Every row belongs to one group in each of 4 separate groupings. Each group adds its own fixed numbers to the row, and there is some noise. The rows also spread widely along 14 directions, which tell nothing about the answers.
In the rows, zero is written as 128.
Known rows, each followed by its group in each grouping:
[142 132 116 148 143 154 151  97 121  85 135  65  94 150 125 140 128 162
 148 145 129 161 129 119 122 128] : J278 Ril L gike
[138 124 123 131 130 131  97 145 108 167  81 122 147 100 169 169 147 112
 106  93 131 107 105 135 123  94] : J278 ven D nafon
[125 117 121 137 104 111 123  72 153 155 114 130 117 116 138 112 101 114
 146 132 125 158 134 141 151 104] : J904 Ril W fos
[139 168 126 130 162 140 123 140 132 130 134  96 109 114 137 111 131 138
 101 141 152 161 145 119 129 131] : J722 ven N zupir
[134 144  97 121 145  95 151  98 105  99 130  94  70 151 128  99 105 109
 171 122 112 145 130  94 128 118] : J197 dem T gike
[138 127 150 130 131 108 111 122 128 169 102 125 134  98 131  96 130 128
 153 151 100 133 140 123 103  98] : J197 dem D zupir
[175 152 139 128 125  82 124 130 118 192  35 119  96 102 140 144 133 103
  88 109 105  82 138 130 164 103] : J547 dem W fos
[111  93 158  94 128 156 121 123  96 109 126 130 139  64 139 131 124 158
 113 112 129 163  95 119 130 145] : J547 ven C nafon
[129 127  93 118  89 121 126 145 121 153  77 135 130  96 100 123 115  78
 112 115 146 119 144 175 126 105] : J752 dem N nafon
[155 126 125 153 104 153 128 144 108 164  95 113 127 112 120 152 146 111
 125 109 123 115 126 168 106 106] : J752 Ril T zupir
[160 146 129  97 161  98  98 140  90 117 129 112 102 106 144 106 124 129
 158 137  88 138 108  99 113  99] : J722 dem C fos
[143 129 139 110 145 123 110  96 122 137 107 126  97 111 142 110  95 158
 134 134 112 174 134 143 149 135] : J904 dem L gike
[166 157 142 152 126 139  94 103 151 150  96 111 113  68  90 127 115 158
  91 175 142 167 128 150 151  97] : J197 dem D fos
[141 131 111 144 139 121 120  95 116 141 134 108 107 116 149 147 154 103
 136 111 129 111 106 108 133  89] : J547 ven W gike
[116 148 107 109 135 115 119 150 116 162 100 144 117  93 142 118 125  83
  91  97 163 119 129 149 151 119] : J904 dem N zupir
[114 158 130 144 162 147 104 117 132 102 120  72 124 119 148 144 108 200
 125 144 150 160  93 133 140 133] : J752 dem N gike
[147 138 108 154 143 127 120 130 131 168 116 113 131 148 159 142 134 107
 129 112 118 134 152 157 123 105] : J278 ven C nafon
[126 138 102 104 151 116 116 120  96 138 135 146  96  85 148 125 147  84
 111 106 146 126 119 127 145 103] : J547 dem D gike
[147 109 122 129 127 123 129 139 111 125 110  95 132 114 102 147 124 146
 122 151 110 134 140 154 106 103] : J278 dem D nafon
[150 142 128 137 115 129  93 154 105 143  85 109 136 129 151 122 110 141
 185 119  86 133 109 125  98 111] : J904 dem C gike
[131 134 117 154 139  98 150 171 111 158 139 101 131 125 119 133 151 101
 116 106 126  86 121 139 123  93] : J197 dem C fos
[142 150  99 166  98 147 131 129 154 123 115  88 135  95  91 149 119  99
  75 145 185 143 135 116 122  94] : J278 dem D zupir
[115 131 113 104 175 105 135  93 154 132 105  89 106  97 136 145 122 137
  78 154 153 135 152 138 176 120] : J722 Ril W gike
[121 130 176 154 120 154 123 108 121 153 129 133 138  94 159 106 130 160
 128  96 132 169  98 142 135 139] : J752 Ril N nafon
[180 132 130 175 117 115 120 131 127 145  97  55 120 167 116 177  96 192
 129 138  81 136 125 151 123 108] : J904 dem D fos
[153 146 120 105 136 143  76 120  96 138  90 146 104  88 157 118 114 116
 148 110 120 159 103 133 140 114] : J197 dem C gike
[159 140 146 122 166 158 108 105 111 126 105 104 105  52 104 141 182 146
 105 183 132 120 121 139 129  93] : J197 Ril W zupir
[104 119 115 157  96 143 139 122 132 140 133 133 158  77 149 133 155  75
 137  96 166 115 110 108 114  92] : J547 dem C fos
[158 148  91 104 142 133  83  69 116 121  88 135  79  81 125 121 125 105
 154 157 128 153 128 142 142  94] : J904 dem T gike
[150 111 129 116 157 119 147  94 118 128 132 103 104  78 117 145 156 114
  95 136 127 129 149 129 148 113] : J722 dem C gike
[156 127 148  75 147 115 132 128  68 118  97 128  86  65 136 118 152 104
 107 109 118 113 121  90 133 125] : J904 dem N zupir
[146 143  89 124 113 156 126 106  98  72 108  82  92 123 127 153 134 118
 150 126 142 135 101  95 119 106] : J278 ven N fos
[152 151  91 129 166  88 128  86 120 104 157  81  65 137 119 156 107 132
  87 136 140 146 109 114 170 100] : J547 dem D fos
[163 114 126 140 137  70  83  46 173 163 122 102 118 143 121 120  59 164
 143 173  84 198 145 147 145  87] : J722 dem D nafon
[188 124 146 138 201  55 105 126 114 165 140  62 104 174 162 166 105 188
 111 125  63 126 122 134 144  96] : J197 dem N fos
[116 130 113 117 110  94  91 133 138 197  72 147 129 141 155 109  77 103
 131 100 119 137 112 157 149 105] : J278 Ril W zupir
[188 177  65 109 146 114  87 124 122 109 142 103  71 126 112 124  88  76
  92 135 151 181 130 114 147  88] : J197 Ril C gike
[187 124 142 159  85 119 119 107 152 173 107 112 133 133 144 119  98 114
 135 121  95 175 163 115 113 101] : J547 Ril C fos
[112 153 146 136 146 101 139 125 101 161 111 140  95 129 149  97 122 131
 121  88 120 134 109 139 161 136] : J278 dem D nafon

New rows. What belongs after each?
[102 135 129 145 152 155 131  64 141 111 101  94 114 116 178 153 139 167
 140 138 150 147 112 127 160 127] : J278 Ril W fos
[121 139 112 126 126 115 111  96 115 127  72 109  96 119 141 139  98 149
 149 116 123 128  85 138 158 120] : J904 dem T fos
[161 128 124 136 175 133 145 104 126 126 130  79 107 129 143 146 139 154
 135 149 105 154 182 143 118 126] : J722 dem T gike
[104 132 110 118 125 126 115 101 115 156  95 151 100 120 158 125 102 115
 123  87 141 153 113 159 174 133] : J278 dem D gike
[150 120 112 127 149 105 109 102 125 154 124 115 113 136 161 134 121 120
 149 131  98 139 152 138 124  96] : J547 dem W gike
[139 154 165 160 135 144 139 128 119 124 137 104 123  99 139 105 134 155
 109 118 139 167 126 106 121 139] : J547 dem N nafon
[123 131 153 161 123 138 112 136 135 153 101 104 149 100 139 141 109 174
 128 113 127 144  96 144 129 120] : J722 dem T fos
[165 167 107 182 116 134 130  91 150 163  87 106 102 138 148 123 127 100
 154 124 126 146 173 136 127 111] : J904 dem T gike
[135 131 136  98 169  81 104 119  98 177  72 149 105  50 116 124 161 101
 106 125 116  80 101 158 156  86] : J722 dem T nafon
[122 129 136 159 128 123 122 134 114 168 138 127 128  98 116 134 140 132
 114  96 128 123  90 157 142 104] : J722 dem D gike
[ 86 131 113 136  96 157 122  85 137 156  79 150 136  81 160 135 139  99
 142  98 167 123  95 152 160 117] : J752 ven C fos
[140 159 113 155 119 126 123 100 127 148  71  95  94 135 139 151 125 124
 120 112 133 115  95 124 153 111] : J547 Ril W zupir
[119 129 139 100 142 114 117 104 136 108  90 107 120  73 124 111 112 146
 123 167 134 144 117 103 144 115] : J278 dem C fos
[178 154 128 141 136 115  91 119 136 161 113 109 108 114 130 134 111 113
  93 122 130 152 111 109 148  91] : J278 ven C gike
[134 142 128 137 151 159 111  97 134 137 163 140 137  94 175 101 139 108
 140 119 145 190 147 119 120 120] : J722 ven C nafon
[108 168  83 123 116 160 141 125 128  87 102 105  97 150 151 106  81 126
 140 114 165 191 140 126 131 155] : J547 Ril L nafon
[155 138 132 163 156 140 113 135 118 171 121 105 125 125 156 167 149 145
 101 108 127 124 127 166 127 113] : J547 dem N zupir
[140 131 117 138 118 103 123 142 106 179  84 138  98 113  85 132 136 120
 119 120 111  90 105 198 149  95] : J547 dem L fos
[150 145 142 122 139 118 143 162  87 125  91  88  94 119 103 137 127 151
 102 125 108 111 109 126 133 136] : J547 dem C zupir
[147 166  84 154 136 163 138  89 107 123 158 150  71  59 104 127 198  43
 101 113 191 118 119 137 142  83] : J547 dem L gike
[135 136 130 140 110 123 157  51 137 128 104 106  70 131  95 115  95 136
 124 136 122 166 142 140 175 144] : J722 dem W zupir
[130 153 117 139 167 136 128 122 126 104 138  92 119 113 150 137 124 137
 100 131 157 157 129 121 142 125] : J278 dem C nafon
[134 160 117 120 158 109  93 101 112 132  75  95  79 123 108 144 103 174
 117 141 124 130  74 160 175 121] : J722 dem N zupir
[125 139  94 135 121 116 114  89 149 164  85 124 118 125 168 140 112  87
 110  94 158 139 137 135 156 112] : J547 ven N nafon
[141 156 123 143 110 120 133  91 138 155  90 122  91 101 107 111 129  99
 113 132 140 130 126 139 159 107] : J752 Ril W gike
[153 178 113 162 103 148 115 138 153 146  90 102 135 148 172 118  66 128
 114 109 151 203 173 131 125 140] : J752 dem D nafon
[187 126 145 157 132 139 125 115 135 156 143 100 115  96  90 149 129 154
  76 159 118 166 163 171 130 107] : J752 dem D gike
[148 112 132 153 136  88 123 132 142 193  90 105 144 116 132 133 136 115
 145 131  97  98 151 144 107  79] : J197 dem T gike
[138 150 127 132 128 112 118 144 128 129 104  96 119 108 132 129  91 135
  99 111 148 140 103 105 141 110] : J197 dem L fos
[106 155 107 164 135 118 113 106 152 148 141 123 135 111 154 127 113 113
 106 111 173 154 109 125 143 102] : J547 dem D nafon
[106 140 116 121 140 104 153 119 105 141 120 120  85 107 110 121 145 102
  94 100 156 101  96 145 171 118] : J752 Ril N gike
[120 116 106  87 139 166  89 129 101 121  84 136 121  81 141 158 114 139
 112 123 143 156 111 181 153 131] : J278 dem C gike
[120 121 100 135 107  79 152 115 141 140 121  99 111 148 102 115  91 112
 140 119 119 131 132 139 140 106] : J722 dem N fos
[141 129 160 164 131 125 111  85 112 140  89 106 126  90 132 143 153 154
 147 128 108 108  69 116 137  98] : J278 dem C nafon
[101 151 132 137 159  84 100 121 150 163 131 120 140 114 144  95 113 134
 128 138 137 129  90 125 143  95] : J752 ven C nafon
[111 130 166 163 129 154 127  98 138 155  98 122 143  77 145 126 153 166
 142 136 134 131 115 149 138 118] : J197 dem W fos
[142  72 134 139 101  83 176 107 125 152 160 107 115 124  76 134 111 118
 104 117  96 135 150 151 136 105] : J722 dem D fos
[ 96 134 134 136 144  77 132 104 134 155 113 110 117 154 174  90 111 136
 178 117 106 127 116 100 123 120] : J547 dem N zupir
[ 97  92 118 127 122 166 145 139  93 130 105 106 134 117 122 171 147 158
 133 110 126 108  92 192 132 137] : J904 Ril C zupir
[150 153 109 155 116 120 105  77 155 168 111 124 109 115 150 132 122  95
 118 112 152 143 121 132 156  91] : J752 ven N fos
[121 158 117 145 148  89 120 137 137 136 147 101 119 123 118 102 113 122
 129 133 134 131 100 116 138  94] : J722 dem C fos
[158 151 114 130 109 116 120 154 108 143  85 111 105 122 115 129 108  95
 110 114 127 120 124 121 127 105] : J278 dem W zupir
[133 138 144 105 160 124 136 140  89 121 111 110  98  98 128 111 135 147
 129 126 111 132 120 127 138 135] : J197 dem C gike
[112  91 105 119 155 121 135 104 113 119 176 110 100 102  82 151 129 141
  94 136 141 144  93 177 149 101] : J547 Ril T gike
[211 163 120 131 158 122 107 109  87 131 103 111  75  75 108 152 177  93
  95 142 113 109 127 121 133  81] : J547 dem C nafon
[137 130 105 169 126 140 137 137 101 142 161 101 117 153 138 153 141 111
 136  83 127 121  92 147 122 106] : J904 Ril C zupir
[132 110 117 128 130  81 160 109 120 145  97  93  92 117  80 138 122 115
 116 127 109  98 130 147 150 108] : J722 dem T gike
[175 107 115 124 111 114 145 121  93 121 140 106  93 143 143 155  95 111
 108  73 111 152 128 109 132 119] : J547 dem L fos
[128 165 116 167 143 106 146  85 151 157  97 102  97  96 118 129 167  95
 105 144 157  91 135 121 161  92] : J547 dem W gike
[132 124 133 121 170 104 150 117  95 110 159  91  92 119 121 131 137 148
 117 130 114 122 117 123 145 122] : J904 dem W gike
[118 105 116  93 172 111 101 124 117 124 137 110 131  74 126 151 127 144
 101 146 146 123  99 150 136  93] : J752 dem L gike
[118 135 113 161 130 123 164 144 150 147 131  89 131 142 123 126 120 123
 109 129 150 132 164 141 116 122] : J547 dem L zupir
[150 121 142 125 184 118 155 167  83 126 144  83 107 133 141 146 146 165
 117 119  95 123 147 149 116 130] : J197 dem T fos
[116 156 151 154 168 131 117 122 137 176  76 102 119  90 167 163 143 157
  60 104 167 109  88 148 182 133] : J904 Ril T zupir
[131 128 116 117 127 113 103 114  97 149 114 148 107 108 147 127 115 109
 124  82 126 142  96 150 146 112] : J547 dem N nafon
[175 114 122 146  88 136 108 104 136 182 101 156 133 130 158 121  95  83
 138  93 104 185 180 164 125 115] : J278 dem C nafon
[ 99 132 135 110 189 164 135 115 112 116 145 111 118 120 208 139 128 177
 124 108 146 175 136 146 143 162] : J752 ven T fos
[118 164 138  98 187 141 154 185  53 103 129 122  89  81 139 114 189 130
 114 117 132  92 107 126 129 140] : J547 dem C fos
[133 141 118 171 141 155 145 103 112 121 129  90 121 130 201 167 155 114
 137  80 148 130 127  91 125 121] : J278 dem D gike
[109 118 146 135 126 122 167 173  96 121 191 108 114 131  85 100  94 158
  99 100 126 165 104 159 137 152] : J752 dem C gike
[136 151 130 164 157 131 107 133 102 136 166 100 123 109 169 148 160 120
 123  73 146 120  56  96 128  91] : J722 Ril N gike
[124 127 116 152 148 121 131  67 145 132  98  84 118 104 154 163 139 132
 133 133 146 117 120 119 143 104] : J752 dem T gike
[ 91 139 104 167 128 112 149 100 154 166 114 119 126 115 146 123 159  82
 136 105 167  93 112 127 137  91] : J547 Ril L gike
[122 162 126 129 173 118 134 154 111 131 147 116 119  85 131 110 149 113
  94 124 151 125 132 127 135 111] : J722 dem W nafon
[116 148 120 159 151  93 130 131 145 194 104 111 140 120 166 136 150 101
 112 115 144  87 132 138 132  92] : J752 dem D zupir
[122 111 130 153 132 119 110  78 143 166 113 124 123 106 120 134 126 148
 146 139 116 139 112 169 141  99] : J547 dem T gike
[145 122 135 122 134 150 127 131 103 115 103  84 124  99 145 174 118 156
  93 112 136 147 118 117 134 135] : J722 dem D zupir
[178 106 134 165  93 178 124 115 127 126 108  78 152 106 129 177 127 158
 134 139 109 164 161 136  91 115] : J904 dem D gike
[116 157 115 139 112 125 129 128 142 139  68 119 121 107 141 105 113 106
 141 126 147 136 139 121 130 116] : J278 dem T fos
[113 141 116 128 111 134 168 135 103 128  80 108 101 111 119 129 139 121
 129 111 130 110 137 143 142 137] : J722 dem D fos
[104 105 174 162 125 144 150 121 122 142 147 119 143  80 117 134 142 164
  92 104 150 138  90 151 150 128] : J278 dem N fos
[151 128 129 147 142  86 119 138 138 187 111 113 139 148 161 122 103 120
 130 112  98 137 164 149 124 101] : J197 dem W nafon
[115  81 148 104 136 114 150 144 109 132 171 134 140  95 126 100 123 134
 134 127 110 149 148 134  99 115] : J547 dem L fos
[166 124 121 138  98 157 132 104  87 108 131 120  92 106  87 125 139 117
 160 135 104 144 122 137 107 106] : J904 dem W zupir
[116 138  80 124 149 116 109 154 117 132 123 105 130 125 145 139 115 103
 133 112 147 124 111 138 130  99] : J197 dem C gike
[133 178 104 164 151 168 105 100 151 139 133 116 104 131 155 122 122 143
 131 144 160 185 143 169 154 119] : J197 Ril W fos
[ 97 124 120  66 156 159  99 220  76 132  88 143 145  60 141 131 127 136
 104 118 146 126 114 172 102 137] : J547 dem T zupir
[144 139 140 119 145  93 108 142 124 145  97 102 113 130 132 111  84 152
 122 130 107 148 120 119 133 116] : J278 dem L gike
[111 135 155 183 109 147 128  65 140 161  60 120 136 103 171 137 154 146
 161 105 131 122 106 137 146 123] : J278 dem N nafon
[146 146 120 142 129 134 122 123 122 140  80  95 110 116 128 140 117 143
 135 131 122 133 129 149 128 118] : J752 dem T gike
[143 131 130 102 134 127 120  98 131 121 116 109  95 112 104 102  93 144
 125 163 119 181 139 126 141 130] : J197 ven C zupir
[130 170  97 151 140 118 185 179 104 111 124  72 105 143 118 116 160  88
 133 121 146  79 147 100  90 112] : J752 dem L zupir
[114 134 142  94 131 128 146  89 130 137 124 157  88 115 153  60 104 125
 147 133 116 197 176 141 149 154] : J547 Ril W fos
[ 96 173 125 140 124 142 142 101 102 143  88 152  85 102 157  92 149  97
 159  88 157 111  91 129 151 135] : J752 dem L zupir
[103 127 107 184 144 121 154  87 144 141 149  90 115 148 120 153 148 153
 143 141 133 112 119 173 147 102] : J547 dem W fos
[143 123 138 135 100  83 128 144 111 185  70 131 105 117  93 132 104 119
  96  96 104  94  93 166 167 102] : J278 dem W fos
[114 143 110 136 130 103 114 124 126 149  82 102 114 120 138 148 104 124
 109 105 149 106  85 125 160 104] : J197 dem W zupir
[138 122 181 158 147 114 125 142 103 163 142 113 137 139 159 112 113 191
 145 103  75 153 113 147 122 135] : J904 dem W nafon
[121 126 133 112 118 128 124 120 115 122  91 114 110  93 110 122 101 154
 124 135 125 143 109 142 148 125] : J197 dem W fos
[150 123 152 168 109 133 149 101 138 156 135 124 118  86 103 122 132 123
 103 119 132 148 139 146 140 115] : J904 dem T fos
[133 120 131 151 161 139 163  56 118 139 104  95  94 132 189 168 157 138
 137 103 125 126 159 136 153 145] : J904 dem T zupir
[166 112 146 118 126 143 102 112 110 146  80 123 119  70 108 150 140 138
 112 142 108 132 122 152 137 106] : J278 dem C gike
[103 136 140 130 128 130 167 150 114 166  80 129 108  85  91 113 159 135
 100 134 133 100 148 183 146 140] : J547 dem D gike
[113 107  82  90  92 110 107 115  79  91  58 105  96 108  89 163  86 125
 137 101 132 110  45 143 156 107] : J197 dem N nafon
[128 130 125 115 117 122 104 117 107 113 120 114 116  78 102 112 134 124
 153 148 125 120  77  97 119  78] : J197 ven W fos
[132 176 114 136 122 144  85 119 132 139  61 112 119  97 156 129 108 136
 133 133 149 148 109 124 139 114] : J752 dem D gike
[128 139 105 100 151  99 127 124  89 139 117 137  94 106 149 115 141  79
 131  98 133 107 118 119 138 109] : J904 dem N zupir
[168 155 123 137 136 117 114  90 123 141 111 116  82  96 115 112 137  98
 135 133 119 142 118 112 135  92] : J722 Ril T gike
[119 127 136 116 131 126 122 130 114 146  92 112 116 115 118 117 122 148
 135 127 115 134 111 155 132 127] : J722 Ril N zupir
[134 124 121 140 163 142 108  91 118  97 120  66 119 126 157 166 122 192
 161 149 119 143 100 121 122 114] : J904 dem L gike
[150 139 119 123 140 101 135 127 104 122  70  75  92 105 115 184 129 139
  76 117 132  86  89 115 170 112] : J547 dem C fos
[137 188 165 175  78 149 124 140 136 141  52  97 136 102 139  96 109 141
 138 114 139 145  98  85 118 127] : J752 Ril W nafon
[165 156 116 173 114 114 110  91 143 175 120 119 106 164 164 110  98 105
 164 109 104 165 147 124 125 100] : J197 dem W zupir
[138 109 160 130 143 170 129 139 112 148 103 114 142  63 118 163 156 168
  62 123 144 141 133 189 143 132] : J197 Ril N nafon
[146 130 130 130 122 124 104 122 123 120 127  93 124  99 116 130 115 141
 131 142 121 142  97 107 120  95] : J904 Ril W gike
[105 108  77  37 172 126 152 169  62  89 137 135  82 125 145 109 121 104
 137 116 123 141 170 161 114 150] : J547 dem L gike
[175 152  97 142 140  97 148  91 132 129 110  73  78 138 126 139 146  86
 122 144 121 113 162  91 130  88] : J547 Ril W gike
[136 137 154 139 117 115 116 135 110 182  75 147 134  80 169  98 166  87
 175  94 101  95 108 104 102  90] : J722 Ril T fos
[ 92 189 106  98 142  81  95 106 167 164  42 143 105  98 154  63  86  92
 130 141 165 141 133 112 168 119] : J722 dem N zupir
